The rows of a group lie close to one hidden flat surface of 10 dimensions, which may be shifted away from zero. Surfaces can cross.
In the rows, 128 means zero.
Some rows, each with its group after it:
[157  97  70 118 127 134 148 146  92  84 100 181 161 160 126  80]
R
[116 154 148 133 125 113 163 119 156 182  93 145 134 141 155 155]
N
[179 109 134 143 134 121 106 120 164 117 159 130 113 150 133 120]
R
[ 96 190 142 162 170 115  94 122 122 122 109 118  88 131 120 115]
R
[115 180 125 112  72 130 175 128 106 136 114 125 137 110 139 128]
N
[ 92 112  61 144 157 158 100 207 144  67 122 151 132 128 135 156]
R
[141 147 103 159 127 134 117 175 132 104  94 122 116 152 145 154]
N
[145 117 106 152 149 122 145 148 173  92 116 121 126 158 155 162]
B
[171 158 128 187 115 106 113 102 141 104 122 115  96 126 125  58]
R
[127  82  94 143 135 133  95 140 111 120 143 149 125  77 100  86]
R
[105 144  71 143 145  73 154 136  82 149  99 131 134 124 137 171]
B
[144 178 107 124  91 144 129 191 135  96 140 117 125 165 149 175]
N
[101 148  83 110 130 142 145 195 110  96 118 153 143 130 113 161]
R
[166  69  95 146 135 130 107 148 152 100 148 143 126 125 128 118]
R
[132 119 171  97 139 112 135 162 153 157 181 126 108 149 111 163]
A
[116  82  90 138 117 100 147 132 108 105 113 100 121  76 116 151]
N
[182 110 133 105 103 118 143  99  98 138 119 131 139 164 143 125]
N
[119 131 143 128 122 157 115 151 134 103 141 113  97 127 151 115]
A
[154  76 135 146 134 111 121  76 143 141 119 124 123 115 140 111]
A
[ 71 101 141 106 169 150  97  96 109 131 161 132 133  94 110 101]
N
[138 144 162 111 130 121 175  98 160 139 125 133 134 136 134 136]
R
[135 120 109 171 114 101 118 115 102 122 105 114 105  79 108  80]
A
[137 122 131 135 146 131 126 157 151 104 148 120 117 109 100 137]
R
[ 61 132 115 161 151 144  97 115 132 132  83 144 110  89 145  99]
B
[ 67 158 130 124 137 180 110 137 176 110 163 120 138  93 136 153]
A
[137 148  93 124 167 111 147 149 124  84 133 148 184 147  51 125]
A
[192 119  95 136  70 111 101 153  65 135 104 110 111 135 135 158]
N
[121 140 152 116 100 143 134 110 146 145 122 142 124 113 131 109]
B
[153 108 110 137  96 163 146 105 142  83  62 122 124 140 199 124]
B
[136 161  98 134 135  94 141 115  90 137 134 139 140 152 134 117]
B
[159 139 164  83 113 152 142 118 108 119 153 118 130 124 106 120]
R
[123 128 151 122 133 152 128 121 128 111 146 123 122 111 116  85]
A
[177  98 144 137 119  96 119  86 125 159 149 136 118 105 103  85]
R
[112 124 128 134 127  65 151 146 190 173 177 118 123 111 113 203]
N
[176 139 131 178 101  64 124 109 144 158 161 122 110 115  95  81]
N
[151 132 169  92  96 125 175 105 189 158 178 124 144 131 137 164]
A
[ 97 123  82 102 136 125 137 202  78  83 128 112 135 114  89 189]
N
[123 119 120 162 181 137 166 121 135  74 107 112 137 102 114  81]
B
[133 119 147 136 157 112 143 140 163 122 145 131 119 143 111 124]
A
[125 137 103 107 133 121 131 140  87 116 108 147 144 161 120 140]
A
[128 131 145  82 106 143 141 141 126 141 127 139 139 134 123 162]
B
[138 124 180  85 150 141 174 104 112 119  92  98 125 114 110 169]
R
[107 145 118 127 103 137 120 190 150 114  90 147 114 129 109 161]
B
[ 71  97 109 108 159 143 127  76 110 152  80 149 156 104 151 155]
A
[140 119 147 107 113 136 174 129 151 119 121 121 129 140 151 150]
A
[107 149 133 148 128 143 137 138 176 109 113 132 119 114 136 115]
B
[125 115 120 152 206 103 154 109 131 120 173 101 140 104 118 130]
B
[150 110 141 148 143 150 121 162 155 113 119 105 115 123 132 153]
N
[140 121 106 146 122 123 148 127 141  94 110 119 128 142 151 127]
N
[183 150 127 130 109 126 146 128 103  96 151 118 133 137 100  76]
B
[ 99 124 112 108 172 147 124 123 113 104 122 144 165 121  94 127]
A
[ 97 118 152 110 125 134 110 132 182 164 107 165 121 140 138 160]
B

New rows, each followed by its group:
[150  94 162 124 159 139 124  77 174 135 165 128 132 145 149 116]
B
[141 139 104 157 150 115 153 163 196  81 135 123 144 150 120 167]
A
[102 203 109  90 111 117 171 110  98 159 134 158 160 179 175 154]
B
[128  89 129 135 136 142 126 132 134 110 106 108 107 111 152 142]
A
[121 115 181 112 133 138 169 176 111 109 143  98  93  79  77  95]
A
[143 147 113 154 170 125 121 119 132 101 179 119 130 149 137 102]
B
[104 168 149 147 148 124 123 119 115 123 115 111 104  82  88  94]
R
[115 143 152 109  90 136 124 124  95 152 134 125  98 119 149 106]
A
[137 100 137 108 131 147 136 114 122 112 122 124 132 134 137 126]
A
[144  84 122 103 110 106 192 135 133 148 132 151 156  83  92 127]
R
[104 144 151  91 127 187 164  92 131 101 131 131 165  98 119  91]
A
[133 119  92 133 144 128 137 139 122  88  98 130 149 133 118 145]
A
[190 124 140 177  60 128 118 122 199 110 169  82  78 107 169 115]
A
[ 90 163  83 136 132  94 137 153  96 141  75 150 135 156 143 162]
N
[142 157 151 130 118 113 131 165 219 134 210 120 118 157 130 180]
A
[135 137 133  70 115 154 145 164  96 104 131 133 134 176 145 163]
A
[167  89 124 108 111 123 128  92 109 136 138 116 153  96  95 135]
A
[138 164 119 100 101 173 105  76  71 122 149 133 140 156 187  87]
B
[195  89 104 149 146 105 133 146 119  76  79 108 110 158 131 155]
R
[103 143 151  94 129 168 139 120 159 134 144 139 139 134 157 147]
B
[128  93 152 102 121 150 136 144 179 126 101 141 126 138 136 171]
B
[145 153 115 156  84 118 154 146 159 116 133 117 111  87 123 127]
R
[ 58 138  98 149 146 151  84 161 130 113 134 107 121  49  99 156]
A
[122 167 135 119  83 116 139 116 132 154 155 131 129 111 123 128]
A
[164 127 113 144 123 117 170 113 169 110 109 127 134 167 177 148]
B
[108 141 135 122 105 128 158 118 124 136 115 124 129  91 127 122]
A
[142 140 120  94 123  94 187 141 101 147 137 125 154 128 104 178]
B
[104 203 132  87  99 138 141  96  94 154 123 172 144 165 154  97]
R
[133 181 159  82 107 133 155 123 109 139 171 152 149 157  99  90]
A
[127 103  66 149 132 148  86  84 127 100 107 123 168  86 123 144]
A
[ 88 148 148 141 115 199 139 179 142  60  97 105  67 137 210  98]
A
[ 94 139 109 126 144 103 131 141 120 140 118 144 136 129 112 154]
A
[117 141 142  89 101 147 123 147 132 144 142 139 130 130 122 162]
B
[120  89 130 144 136 134 124 111 128 121 113 110 114  80 124 116]
A
[102 205 135 131 112 144 130 137 130 121 133 128 114 116 130 110]
R
[ 90 130 149 116 155 141 149 125 141 128 124 136 127 125 135 120]
A
[150 111 166  80 119 125 171 154 145 137 158 125 122 159 132 176]
A
[162 127 162 134 128 140 145  92 167 105 176 118 131 134 119  67]
N
[113 139 150 117 119 156 124 116 170 138 143 138 126 128 153 132]
B
[131 123 142 114 124 106 154 140 122 140 122 133 118 140 125 133]
A
[185  76 150 141  92 121 126 125 151 120  95 127 109 105  97 100]
B
[153 134 115 129 116 121 139 152 117 104 135 133 128 120 101 113]
R
[ 88 136 131 133 122  99  96 140 115 177 145 131  96 103 128 144]
A
[ 89 138 134  99 150 148 139 107  90 128  97 159 139 155 148  98]
A
[117  93 133 119 160 113 167 151 119 116  90 124 122 126 115 147]
A
[126 184 162 141 117 127 146 110 120 189  87 152 131 139 137  93]
N
[ 89 139 154 116 121 131 138 131 122 152 134 127 107 102 131 118]
A
[ 90 166  81 150 152 119 114 166  86 100  86 147 126 140 116 116]
B
[110  96 172  69 138 142 151  93  68 159 121 136 137  95  99  98]
A
[132 146 129 142 107 146 163 123 124  92  73  97 108  85 148 130]
R
[136  90 130 152 124 128 142 128 159 100 146  87 117  67 111 125]
N
[134  82 139 141 124 150 109 108 142 118 116 109  97 116 175 123]
A
[134 130 118 140 136 125 143 105 117 122 123 123 133 119 142 114]
B
[ 90  90 127 105 181 132  97 112 120 139 145 138 134 138 130 142]
N
[ 99 187 108 157 129 145  94 134 120 106 127 148 118 145 139  72]
B
[114 128 139 132 142 133 139 128 144 144 112 129 130 123 140 140]
N
[131 165 158 127  89 143 149  95 141 173 121 131 128 116 160 105]
N
[114 103 134 135 175 139 157  95 170 124 154 103 136 110 165 158]
B
[181 113 103 130 131 116 109 136  92  99 102 129 116 169 135 137]
R
[132 120 132 121 140 127 133 113 109 126 117 144 131 113 110  95]
R
